The rows are grouped in 4 different ways at once. Each group adds its own fixed numbers to the row, and there is some noise. The rows also spread widely along 15 directions, which tell nothing about the answers.
Some rows, each with its group in each grouping after it:
[-18.6 -37.8   0.9  18.3   3.1 -20.4  -9.5 -13.6 -16.5   5.7   2.6  21.0
 -24.4   3.2  23.9  12.2  18.3  -9.6 -21.5  18.0 -23.8 -20.5 -68.1 -20.5
   9.8 -25.0  -9.6  23.6   8.6 -16.5  -1.1  11.8] : J_517 J_411 J_900 M
[ -1.2   5.9  -1.6  -1.7 -10.4  25.9 -16.9   2.3 -28.0  14.1  -0.3 -31.7
 -29.1 -10.7  -1.7  31.8  29.9  -2.5  -8.9   3.8 -18.9 -28.1  27.8 -11.1
   9.1 -17.9  -1.7  27.6   0.9  22.5  -9.6   2.3] : J_587 J_133 J_60 A
[  5.6  42.8  13.2  -7.0  10.2 -10.4  -6.9  15.3  27.8 -32.8  -6.7 -11.5
  14.1  16.1 -24.8  -2.1 -22.3  21.3 -10.9   5.9   9.6   5.5  31.6  -7.4
  23.8   9.2  -5.3  -1.3 -12.5  11.5  22.1   6.9] : J_517 J_645 J_791 G
[-10.4  -8.7   2.3  33.8  -8.1   9.4  11.5   7.7  30.3  -7.6  12.5 -11.7
  23.5  -7.9 -27.4 -11.9  -3.3   3.1 -17.2  -0.9  22.2  17.8 -19.0 -33.0
   5.0   4.6   1.2  19.0 -38.5  -0.1   7.3  41.5] : J_244 J_411 J_939 M
[ 11.3 -13.8 -32.1   3.2  23.3  -9.0  -7.0 -15.0 -19.4   4.6 -19.7   6.3
  -1.9  -2.7  18.2   7.5   8.5  18.1  32.9  14.1 -15.8 -25.3  15.8  28.3
   7.1  22.0  32.7 -13.9  11.4  22.6   6.4 -22.7] : J_551 J_133 J_519 G
[-12.9  -2.3 -12.9   5.1  27.2 -18.1 -15.1 -26.6   2.4  23.3   8.9 -10.0
   0.0 -10.2  15.6  -5.7 -29.3  10.1  27.0   8.8  22.6 -23.6 -19.4  60.4
  12.5  22.7  28.8  10.3  25.9  29.3  22.5  13.7] : J_655 J_96 J_791 H
[  4.2  -7.3  -9.8   0.9   2.9 -16.2 -29.0 -17.5  -1.3  29.6  14.8   6.8
  18.7  -0.6  23.8 -18.9  -3.3   0.4  20.6  -2.1  -1.2  -4.7 -25.4  32.3
 -21.5  31.8   2.7 -25.8   2.1  39.4 -12.9 -19.6] : J_668 J_96 J_900 A
[  3.2   3.6 -33.3   9.2 -15.8 -30.6  12.4   2.6  29.2  -5.2  30.7   6.7
  25.3  24.4 -19.9 -10.7 -15.3  24.8   3.4  -7.1   3.5  22.5 -20.7   0.9
  11.6  10.9  -2.8  25.7 -31.6  22.6  28.6  21.2] : J_244 J_535 J_154 H
[ 15.2  11.3 -26.1   4.3  -9.4   5.8   5.2  18.3  17.5  25.6   3.8 -54.6
  16.8  -7.3  -4.6  25.5  15.8   5.1  -2.8 -21.9 -14.0   6.0  26.7 -29.9
 -15.3   8.6   9.1  28.1 -30.2  17.5 -14.7  15.4] : J_587 J_645 J_60 H
[-11.9 -46.5  10.3  25.0 -10.7   3.5  11.2  -3.9  15.6  -6.0   6.8  25.1
  -7.6 -15.7  -2.5 -29.4  10.6  -4.1 -10.4  22.8  10.2  -2.6 -61.1  -6.1
  -8.2  -2.8  13.6  16.6 -16.1 -21.3   0.3  25.4] : J_668 J_535 J_519 M
[ -1.1  20.5   9.8  -4.8  21.1 -11.6  -4.7  -3.7  18.4 -30.3 -31.7  15.7
  34.6   3.5   0.3  -7.3 -29.0  15.1 -25.0 -28.9  10.7 -22.8 -10.9  11.6
  -2.2  -7.9  -1.0 -35.5 -14.5   1.2 -29.0 -27.7] : J_655 J_96 J_154 M
[ 18.7  35.5 -10.1 -16.8  38.8 -28.9  -3.3   9.5 -16.5  -9.1 -20.7 -20.3
  31.9  54.2  17.9  36.1  10.9   5.4 -18.0 -17.8 -13.7  -4.0  32.7   2.0
  16.8 -12.5  -9.3 -18.7  11.2  10.2  16.1 -24.2] : J_551 J_133 J_939 M
[ 18.5  -8.0  27.0  -6.1  28.1  -7.3  -9.2 -26.4   2.1   8.3   4.2 -10.2
  36.3   8.5  13.8 -26.9 -23.4 -11.8  -2.0  -2.9  -2.7  -1.4 -12.5  26.0
 -17.4  12.9  -0.7 -17.0  24.8 -10.1 -13.2   0.5] : J_244 J_645 J_900 G
[ 22.8 -38.8 -46.4  18.0  -6.3  -8.9  20.7   6.2 -12.6  50.2  17.2 -12.5
   5.2  17.9  13.2   4.9  29.0 -10.3  17.1   0.7  23.7   1.1  -3.4 -17.6
 -17.6   4.5  27.6   8.8   7.3 -24.6  -4.6   3.7] : J_668 J_645 J_900 H
[  5.4  17.1  21.2  -8.1  17.6 -14.1 -18.6  -2.3  14.1   1.5  -9.2 -15.6
  -6.3 -10.4   6.1  -5.2 -27.2   8.9 -32.2  -0.7 -12.4 -30.8  -8.3   6.6
  -7.4   8.5  -6.2   7.0   2.0   4.2 -22.9   1.5] : J_244 J_411 J_939 H
[-22.6 -12.1  31.0  21.3  34.4  17.9 -17.6 -25.9 -27.3   3.4 -16.4 -35.8
   1.7 -18.8   6.0  -9.1   0.9  -7.6 -12.2  42.9  -4.6 -14.5  -4.3 -17.3
  24.3  14.5   4.0   8.1  -8.1  -4.8 -21.0  18.8] : J_244 J_96 J_519 A
[-14.2  -3.5   5.8  18.2  13.2   5.0 -11.0  21.8  -7.4  -3.1   8.4  21.1
  -8.6  23.8   8.7 -26.9   1.4  25.3 -21.2  29.0  10.1  -1.9  -7.9 -31.0
  23.3  19.5   2.9 -21.4 -11.4   8.0   4.1  -1.3] : J_655 J_411 J_939 A
[ 10.0  33.4 -20.3  12.4 -16.8 -20.4 -14.6  28.9  38.1   4.4  16.9  26.6
   0.7  21.3 -16.2   5.3 -24.3  46.0 -17.0 -20.9  37.4  -1.0  12.2 -31.1
  15.9   0.8 -16.3  -7.5  -9.3  27.0  15.8  -5.9] : J_655 J_96 J_939 M
[  1.4  17.0 -31.5  -0.8   1.8  -4.3  -4.2  17.6   2.4   8.9  21.7 -16.7
  30.1  31.1   0.2  -7.0  -2.9  24.4  -9.6 -14.1   1.7   3.5  12.2  -5.2
   2.7  17.8  -3.5   0.1 -27.6  27.4  -5.5   3.0] : J_517 J_96 J_939 A
[ -2.3 -23.6 -23.8  32.9  17.4  -2.8  14.8 -19.6  14.1 -20.2   0.5  24.0
  10.4  -7.3  -5.7 -15.9 -32.0  42.1   1.5  -7.1  22.7 -20.0  -9.5  -9.9
  17.6   5.1  30.0  -1.1  -2.6  -4.9  14.4  11.4] : J_244 J_411 J_900 G
[  3.2  18.6  -1.5   8.9  -3.5   0.4  -8.3  29.0  20.1  18.2  21.7  -9.4
   5.2  18.8  11.9   7.3  17.4  28.6 -18.9 -13.6   9.4  10.7   2.7 -25.1
   3.1  -3.4   0.6  10.2   1.0  31.6  31.2  16.8] : J_587 J_96 J_519 M
[ 15.6   1.2 -19.4  -1.5   9.7 -29.2  -7.6  -4.5  20.0  -8.7   1.4  19.9
   0.7   0.5  -1.5 -33.1 -50.0  54.8  -7.8   9.5 -27.9 -12.4  -2.8 -12.6
  12.4  40.3   4.0  -8.0 -25.3   8.2 -29.3 -14.7] : J_655 J_645 J_154 A
[ 12.9 -16.0 -19.1  13.2  -6.7  -3.4   0.8 -13.5 -14.4  -6.8   1.8  11.4
  13.7  14.4 -10.8  13.8  32.3  -9.8  30.6   1.0   6.5   4.2  12.0  -3.8
  15.2 -12.3   6.4 -12.5   2.4   5.7   9.3 -17.4] : J_517 J_96 J_791 A
[ 22.4  21.2  -1.2   7.7   3.6 -34.3  -0.7 -12.8  44.2  -7.1  -7.1 -17.0
  13.8 -14.8 -21.6   6.2 -45.8  22.6 -20.2 -27.5   6.9 -10.4   2.7 -16.3
  -3.0   1.9  -8.8  12.5 -16.5  -5.6 -19.8   6.2] : J_655 J_133 J_900 A
[  0.9  -8.0  -4.3   6.4  -9.5 -27.9   4.5   4.1   7.0  -4.8 -10.2  -6.3
  -1.8  -0.5 -22.8   2.6   8.5 -31.6  13.6  34.6  -3.8   5.2 -25.8   0.4
   2.5   9.6  -1.8  15.1 -31.4 -13.7  -8.5  12.6] : J_551 J_411 J_939 H
[ 15.9 -11.5 -17.6   6.6   7.4 -28.5 -11.2 -17.6  23.2  31.0  10.9 -18.8
   8.1 -17.2  25.9   5.6  -4.0  13.6   1.9 -17.6 -42.0   1.1 -25.8   2.7
 -17.6  23.6  10.8  18.5  -0.6  22.0 -10.5   3.3] : J_655 J_645 J_791 A
[ 14.6 -22.8 -29.1  -7.9   3.6 -20.2  28.7   7.5 -16.2  23.3  21.8 -27.4
   4.4  33.8  14.1   1.5  26.7 -22.1   5.4   2.3   3.4   3.2 -17.5  38.5
 -16.5 -10.3  27.4  33.0  15.4 -24.4  16.0  23.5] : J_244 J_133 J_791 H
[-13.3  19.5   8.1  -2.6  -0.9  -0.1 -22.6 -11.3  -1.7   4.5  -9.7 -23.2
 -16.0 -14.3 -22.1  18.0 -17.2 -11.7 -19.6  16.3   9.7 -30.8  -3.8  15.8
  15.4 -13.4 -20.9  38.0 -11.7   7.3 -14.1  20.2] : J_655 J_133 J_519 M
[  5.2 -26.2 -30.0   5.8  -7.6   7.5   8.5  -1.1   2.9  35.1  28.1 -24.2
  28.9   9.0   7.7 -13.1   5.3  -4.5  -5.9 -15.8   6.8  -1.1 -18.3   0.3
 -24.3   8.5   8.6  19.4 -13.4  -3.7 -22.7  20.8] : J_517 J_645 J_900 H
[  7.6   8.3 -16.1  14.1  -4.3 -47.4  -4.3   5.5  23.2  -1.9   4.3  -9.2
 -13.8   6.9   0.6  14.2  -0.3  20.2  -2.5  13.0 -25.7  11.3 -22.0 -22.9
   9.5  16.9  -4.1  26.5 -20.1  15.4  21.8  15.0] : J_244 J_133 J_900 H
[-10.3 -36.2 -34.5   9.0   8.5  28.2   0.1 -24.5 -65.2   8.6  -9.2   4.3
 -13.4   7.4  -9.2  14.8  29.3 -21.6  23.5  37.9  17.6 -41.2  16.4  23.1
  27.9 -20.0  16.1  13.5   6.7  -8.7  -4.4  -4.8] : J_668 J_411 J_519 M
[  4.0   4.0 -10.7   5.5 -21.9 -25.7 -24.7  17.2 -12.2  45.7  15.0  -5.3
 -32.4  10.7  -2.8  11.4  15.7 -22.9   7.1  32.1   6.1  -6.1 -13.8 -13.3
   0.6   6.5 -15.8  13.4  -4.9   8.0  -9.0  -0.4] : J_587 J_411 J_939 A
[  2.4  -2.6 -53.2   9.8  -3.4  -0.9  -4.9 -17.0  -6.5  18.4   3.9 -11.0
  53.8  10.2 -21.1  11.0   7.1 -20.4  34.0 -20.2  30.4  -4.8  12.0  27.2
  -5.5   2.7   2.9  -9.6 -28.1  25.5 -14.9 -10.1] : J_517 J_411 J_519 A
[ -3.8  12.7  -1.0   8.6  22.8 -13.9 -19.0 -35.0  -3.7 -16.2 -19.2 -16.1
  21.8  -5.2 -22.6  -5.3 -48.7   3.8  -0.8  17.7  17.2 -25.2  12.0   8.4
  23.8  17.3 -15.9  -6.7 -23.6   2.8 -28.6  -4.9] : J_244 J_133 J_900 H
[  4.4   5.6 -25.2   4.8 -27.8 -11.2  -8.1  -1.7   0.4   1.3  -4.4  10.9
 -44.5 -13.3 -13.8  35.7  15.8  11.3  11.0  -0.7  -4.0 -30.3   1.1   0.6
  10.9 -18.9   3.3  30.8  -0.3  21.2   9.0  -6.2] : J_655 J_96 J_900 H
[  1.8  -6.0 -25.7  10.8  18.4  13.0  26.6  22.6  -7.6 -11.2 -12.8  -3.8
  24.9  29.1 -11.9 -13.6   9.7   2.0  28.6  10.6  45.7   5.1  27.6   8.1
   9.3  13.6  41.5 -29.6 -11.7 -14.3  10.0  -4.6] : J_655 J_645 J_60 H
[ 16.2   7.7 -33.0  18.4  -3.3 -26.2  25.8  28.1  23.3   2.8 -27.6   0.6
 -20.5  -6.9 -29.1  -4.0 -25.5  14.3  10.5   3.8  55.7 -24.3  19.2 -12.7
  -4.4  13.2  35.6  -6.5 -25.5 -35.6 -21.4 -10.4] : J_655 J_535 J_939 A
[ 10.1  -8.8   1.1   4.9  -7.9  18.0  11.2  17.5  22.2  10.2  26.7 -10.7
  28.1   6.8   3.8 -23.6  18.4   4.6 -14.7 -21.9  14.4  12.5  -7.8   1.3
 -28.8   8.4  17.5  -1.1  -7.6  14.5   9.3  17.9] : J_668 J_411 J_900 H
[-22.2   5.9   3.0   5.9  -1.2   1.4  -8.3  20.8 -13.2  11.1 -17.6  -2.7
  -4.2  16.2   5.3  30.4  47.0 -47.7  13.9   6.8  40.8  -7.3 -22.2  15.8
  -1.6 -28.1  10.9 -14.4  16.4   3.5  22.9  -6.3] : J_517 J_645 J_60 H

New rows. What belongs after each?
[ 15.6 -11.0  16.3  11.5  17.1  -6.5 -18.5 -19.3 -12.6  -2.5  -2.7   4.5
  20.7   8.6   5.9  -7.8  13.8   2.1  11.6  16.7 -33.0  13.1   8.7 -26.8
  17.5  18.9  -6.6 -30.3  -3.9  21.3  -6.4 -21.9] : J_587 J_411 J_154 A
[-32.3   7.6 -14.2  20.6  28.0  -4.6 -16.7 -23.1  -9.1  -9.1 -22.8 -14.6
  -2.4 -22.4   4.4   3.9 -37.1  29.5 -11.8  16.1   8.0 -42.0  -5.7  -4.1
  33.9  14.1  11.5   5.0 -29.1  14.8 -21.7   1.4] : J_587 J_96 J_791 A
[ 13.3  -2.4   8.3 -28.1   5.6   5.8   2.1  11.8   2.9  24.0  -6.7 -28.1
 -14.5 -16.6  30.5  -6.7  22.2 -12.0  -7.2 -17.1 -36.5 -25.9 -15.8  54.1
 -49.2   8.7  37.7  10.5  17.7  12.3 -16.7   0.3] : J_551 J_645 J_939 A
[-12.7   4.0 -12.7  -2.8 -14.3  -3.5  -7.1  -0.4 -12.3   3.5 -17.7 -16.1
 -21.3 -15.1 -16.1  29.6  -0.1 -20.1 -14.7  10.6   5.6 -37.1 -11.0   4.1
   0.2 -23.4 -11.2  34.9 -22.9 -11.3 -28.7   2.7] : J_668 J_535 J_60 M
[ 21.0 -11.5 -26.3  -9.2  16.7 -18.8  11.1  18.3 -20.2  17.2 -24.0 -14.8
  -1.0  16.2  25.2   9.3  34.0 -18.5  10.4  -0.2 -24.8 -17.4  -0.5  20.9
 -29.6  11.2  29.3 -15.5  -2.4 -11.7 -26.8 -27.7] : J_655 J_411 J_939 H
[ 19.1 -31.3  -9.4  15.6  11.9   4.6  19.7  -3.7   8.4 -10.4   8.0  21.2
  50.6  23.5  19.1 -21.1  30.1  16.0  -2.7 -29.3 -13.3  24.5 -14.8 -20.4
 -10.4   3.7  22.7 -34.8  -3.0   5.0   9.2 -15.5] : J_668 J_645 J_154 A
[  2.2  16.2 -24.8   1.9  13.5 -14.1 -16.1  16.1 -14.5  43.2   0.1 -38.2
 -10.2  10.1  24.8  33.5   9.4  15.7 -16.9   3.5 -13.1 -16.5  17.6 -25.0
   8.3  11.3   0.5  21.7   1.4  18.9  -5.5   3.2] : J_551 J_96 J_939 M
[-14.1 -23.0 -34.9  15.8  20.9  -2.9  -2.2 -22.8 -14.6  30.9   2.2  -4.8
  -2.8 -10.4  24.0  11.9  -1.6  17.3  15.5   3.1  -0.8 -21.6 -16.7  15.0
  16.2  10.2  36.3  20.5  20.3  19.8  20.9  12.8] : J_551 J_645 J_154 G
[-10.8  -7.1  -9.6  11.0  19.6  13.8 -25.0 -26.5 -26.2 -26.7 -18.4  18.3
  -4.7  -1.6  12.4   8.6  -1.9  35.3 -14.1   4.4 -35.3 -35.0   6.7  -9.2
  30.3   2.9  -7.5 -12.4 -11.7  33.1 -13.5 -24.3] : J_655 J_133 J_900 M
[-14.9  -4.9 -10.0  -7.8 -14.0  11.3   8.0   9.5 -27.6 -22.7  -5.5  -0.3
 -40.1   7.5 -30.7   1.1   6.8 -12.4  14.3  43.6  18.5 -31.5   3.8  33.3
  25.2 -18.0  13.7  29.1 -10.3 -11.1   6.6  15.3] : J_587 J_133 J_60 H
[-34.3 -33.1 -19.9  33.5   1.9 -14.6  -7.1  -4.3  -0.6  -4.5   1.0  30.5
 -10.9   0.7  29.8   2.9  34.6   6.7  10.7  23.4 -28.2  11.7 -69.9  -8.6
  15.1  12.7  18.2   4.0 -15.9  23.6  32.3   7.9] : J_655 J_645 J_791 G
[ -7.4   5.2 -17.1 -10.0  26.7  -4.6  18.8   5.3  -7.5   3.9  16.3 -17.7
  18.2  33.6   6.4 -10.2 -13.4  12.7  -8.0  -0.1  37.2 -15.3  -5.0  50.2
   9.2  -9.7  26.0  24.8  17.3  -5.8  34.1  31.3] : J_668 J_96 J_519 M
[ 17.4  11.9 -14.4   3.8 -28.6 -19.7 -32.4 -22.5  10.5   4.1   2.4   7.0
   2.3  -8.3 -22.0  30.9   3.2  -4.7   4.6  -9.1  -6.8 -11.6   4.2 -10.9
   5.3  -8.0 -37.0   7.6 -13.8  34.1  -9.6 -19.4] : J_668 J_133 J_900 H
[-12.9  54.6   5.1 -27.4  13.4 -13.7 -26.4  45.4   4.9   9.2 -17.3 -33.4
 -10.9  10.3  15.7  14.2  -7.4   2.3 -30.4   0.5  -6.5 -25.0   6.0  16.4
 -13.9   9.4  -4.8   0.5 -13.1  25.7 -13.9  -4.8] : J_517 J_411 J_60 M
[  4.3  -2.5  -1.6  14.1  -6.7 -17.0 -14.4  15.9  16.2  21.2  -7.2  -1.6
 -39.1 -22.2  11.5   2.3   1.8  18.1  -8.4  19.8  -3.5 -17.6 -10.0 -30.2
  -1.5  19.7  11.7   8.1  -6.5  -0.1 -19.0  -3.2] : J_655 J_96 J_791 H
[ 19.5  -0.7 -44.7  -7.9  -2.9   5.5  14.4  35.9 -10.3  25.7  13.8 -29.6
  -5.9  13.4  12.8  -2.7  11.5  37.1   0.1  -0.3 -16.4  -6.9  38.7 -19.3
  -9.3  25.6  30.2  14.5 -18.4   5.0 -20.0   0.5] : J_551 J_96 J_60 A
[ -2.9   1.6 -10.9  11.9  17.1 -20.3  -4.3  -2.9  12.5  -0.2  16.5  11.9
  28.7  37.5  14.3   7.2  -9.7  23.8 -40.3 -17.7  10.8  -2.3 -26.5 -30.2
  21.0 -16.8 -19.1   2.4   4.7   2.8  19.3   4.0] : J_668 J_645 J_939 H
[ 29.7  -8.0 -18.9  11.6   6.2   4.7  13.9  11.1  31.3  -3.6  12.5   2.9
  17.8  -4.5  -3.4 -25.3 -10.2  50.6  16.8 -13.1  -1.8   9.2  32.5 -11.1
  -5.1  38.3  38.7 -11.4  -7.2  25.6  18.3   6.3] : J_551 J_411 J_900 M
[-19.3  -6.6 -14.8  19.7  -2.1 -19.9  27.7   8.8   8.7 -26.0   5.3 -13.7
  26.0  27.9 -25.4  -1.7  14.7 -11.1  -7.0  22.3  17.1  30.6 -35.7 -12.5
  24.2  -3.0   4.1  26.2 -45.0 -14.1  30.5  39.0] : J_668 J_133 J_154 H
[ 14.4   0.6 -31.0   9.0 -27.7 -35.9   2.5  18.1  11.4   1.9 -14.6  17.4
   0.1  14.7 -33.7   2.2  -2.9 -13.8  10.9  24.9  31.2  -2.7  -6.9 -25.6
   1.0   1.3 -17.9  -4.6 -45.6 -32.4 -41.7 -17.6] : J_655 J_96 J_519 H
[ -5.6  16.3  23.9   5.1  19.3   6.6  -1.3   8.5  17.3 -12.8 -23.8  -9.0
  -2.1  -5.3   5.2  15.5  22.3  -2.3  -4.1  -5.4   5.3  -3.8  -4.5  15.6
   2.6 -10.3  23.6  -0.5  14.4  18.7  36.5   9.6] : J_655 J_645 J_519 M
[  0.4   3.8  41.6   9.4 -14.6   2.6  -3.9  14.1  21.1 -12.6 -22.8  -0.7
 -19.9 -27.5  -3.1   2.9  21.5  -5.7 -30.2  -3.9 -10.4 -11.1 -22.2 -37.4
 -12.7 -18.7   2.4  -3.3 -13.3  -9.6 -23.8  -4.0] : J_587 J_96 J_154 A
[ 17.4 -18.2  -2.1  30.1  23.6  10.3  25.8 -16.2  11.2 -24.0 -10.5 -15.4
  30.5  -5.7 -11.2   6.1  17.0  25.7  12.3 -12.6  -9.2  15.6  26.8 -38.3
  24.2   5.8  32.2  -2.3  -5.4   0.2  19.2   8.6] : J_655 J_96 J_154 H
[ -1.9 -15.9 -28.8  16.0   7.9   2.7   7.6 -12.2 -13.6 -14.7 -11.4  23.0
  12.8  11.5   3.8  19.0  26.2   2.7  14.6 -15.3  12.7 -17.5  -6.1  14.5
   6.9 -19.2  22.5 -14.4   5.1  15.6  25.6 -15.2] : J_668 J_411 J_900 M
[ 16.3  22.9  10.7  -3.6   1.4 -23.2  -5.7  -0.5  16.6 -29.6 -13.3  -6.0
  48.3  21.2 -22.1  -3.8   4.9 -16.9  13.0   4.4  -7.3  25.9   2.1   7.6
  -4.6   9.0 -18.5 -20.6 -32.7   6.4  -4.2 -10.5] : J_244 J_96 J_519 G
[  7.5   3.6 -25.2  -7.9  -5.3  10.6 -18.4   7.5 -18.4  31.1   8.6  -0.8
 -19.5   5.8  24.1  11.8   7.9  25.9 -40.5 -23.2  -5.9 -48.3   9.9  -1.8
 -11.1 -18.9  -2.7  12.5  10.5  16.1 -27.4 -17.3] : J_244 J_133 J_519 A
[ -1.4  14.9 -43.2  -3.4   9.4 -22.6  -0.2  -6.5  -6.4   1.8  17.7   4.3
  46.2  51.6 -18.6 -10.4 -25.5   0.9  22.4   8.9  35.7   9.4   3.2  39.5
  19.7   8.4  -6.9  -0.7 -14.6  11.1  20.9   6.4] : J_244 J_645 J_519 G
[ 20.3 -11.0 -34.7  12.6  22.9   9.3   8.4 -20.6 -12.5  21.2  10.4 -26.5
  39.6  11.4   2.7  18.9 -22.2  25.5  -7.9 -34.3  14.3 -19.8  39.4 -26.4
  11.5 -13.1   2.9  11.6  13.7 -17.6 -25.2   0.8] : J_655 J_96 J_60 G
[-40.9  25.7   1.0 -14.8 -17.6  -0.3 -18.6  40.3   5.6  11.3  16.8  -5.7
 -12.3  20.8   5.1 -12.4  -5.1  -6.7 -28.9  18.1  20.3 -10.3 -46.4  25.3
  -3.6  -1.7 -12.0  19.4 -27.3  23.3   2.9  23.3] : J_587 J_645 J_60 H
[-10.6  -0.9 -12.3  14.0  -4.6   0.9 -24.4   3.9 -17.6  44.8   3.3 -10.2
 -25.4  -8.1  10.1   4.7   4.7  -9.5   3.4  17.7  36.7 -27.7  -0.6   3.3
   2.8   7.0   9.5  -2.8   6.4  13.9 -12.3  -5.4] : J_587 J_133 J_791 A
[-10.4   1.4 -18.9   8.0  12.0 -12.1 -16.1 -20.2 -12.3  -5.8  -0.9  18.2
 -15.7   6.6   5.6   7.6 -18.5  28.0  -5.4  -0.7   4.1 -34.6  -8.9  15.3
  25.9  -5.8   2.3   3.6   9.3  22.8   9.4  -9.0] : J_655 J_133 J_900 A
[ -6.8  14.4  21.7  11.7   0.0   8.9 -41.0 -15.6   7.8 -13.2   6.6   5.8
  19.2  -1.2 -17.5  -5.0  -3.3   1.6   8.4  12.5   1.3   4.5   6.7   0.2
  20.9  18.6 -25.4 -20.3  -7.7  49.3  13.7  -2.8] : J_517 J_133 J_939 G
[  6.5 -22.0  24.6   9.0  -0.3  27.1 -13.9  -9.9 -13.9  -2.5 -20.7  17.2
 -20.2 -22.4  15.5   7.5  33.2   2.1 -26.7  -8.0 -16.6 -37.2  -6.5 -25.7
  -7.0 -28.6   2.2 -11.6  14.1  -8.2 -36.5 -26.5] : J_655 J_96 J_519 A
[-25.0  -0.3 -21.8   9.8   7.5   6.7  33.4  30.8 -18.6   9.8  -6.2 -40.7
  10.9  25.2 -10.0   6.5  35.7 -34.0  15.1  23.8  49.7   8.1  -4.8  23.4
   4.2  -1.0  40.3  18.1 -21.2 -17.4  23.6  34.7] : J_551 J_96 J_939 H
[  7.9   1.2  19.1   5.1  26.1 -17.5 -18.9   5.0  -3.0  -7.7 -13.0   6.9
  28.3  30.0  18.1 -15.5  16.8  -4.6  -8.8  24.6  -1.0  12.5  -8.5 -13.7
   4.4  20.5 -11.5 -45.6  -6.0   6.4  -1.9 -24.0] : J_668 J_133 J_519 H
[ -7.9 -26.8  -7.4  -0.8   9.5  12.0  10.8   7.1 -40.3 -20.8 -11.1  20.9
 -14.0  24.5   5.9 -26.2  -7.3  21.2 -32.4  39.0  -2.5 -34.2  -2.3 -27.1
  22.0  -5.5   1.5  -3.4 -19.4 -45.2 -45.8  -8.3] : J_551 J_96 J_900 M
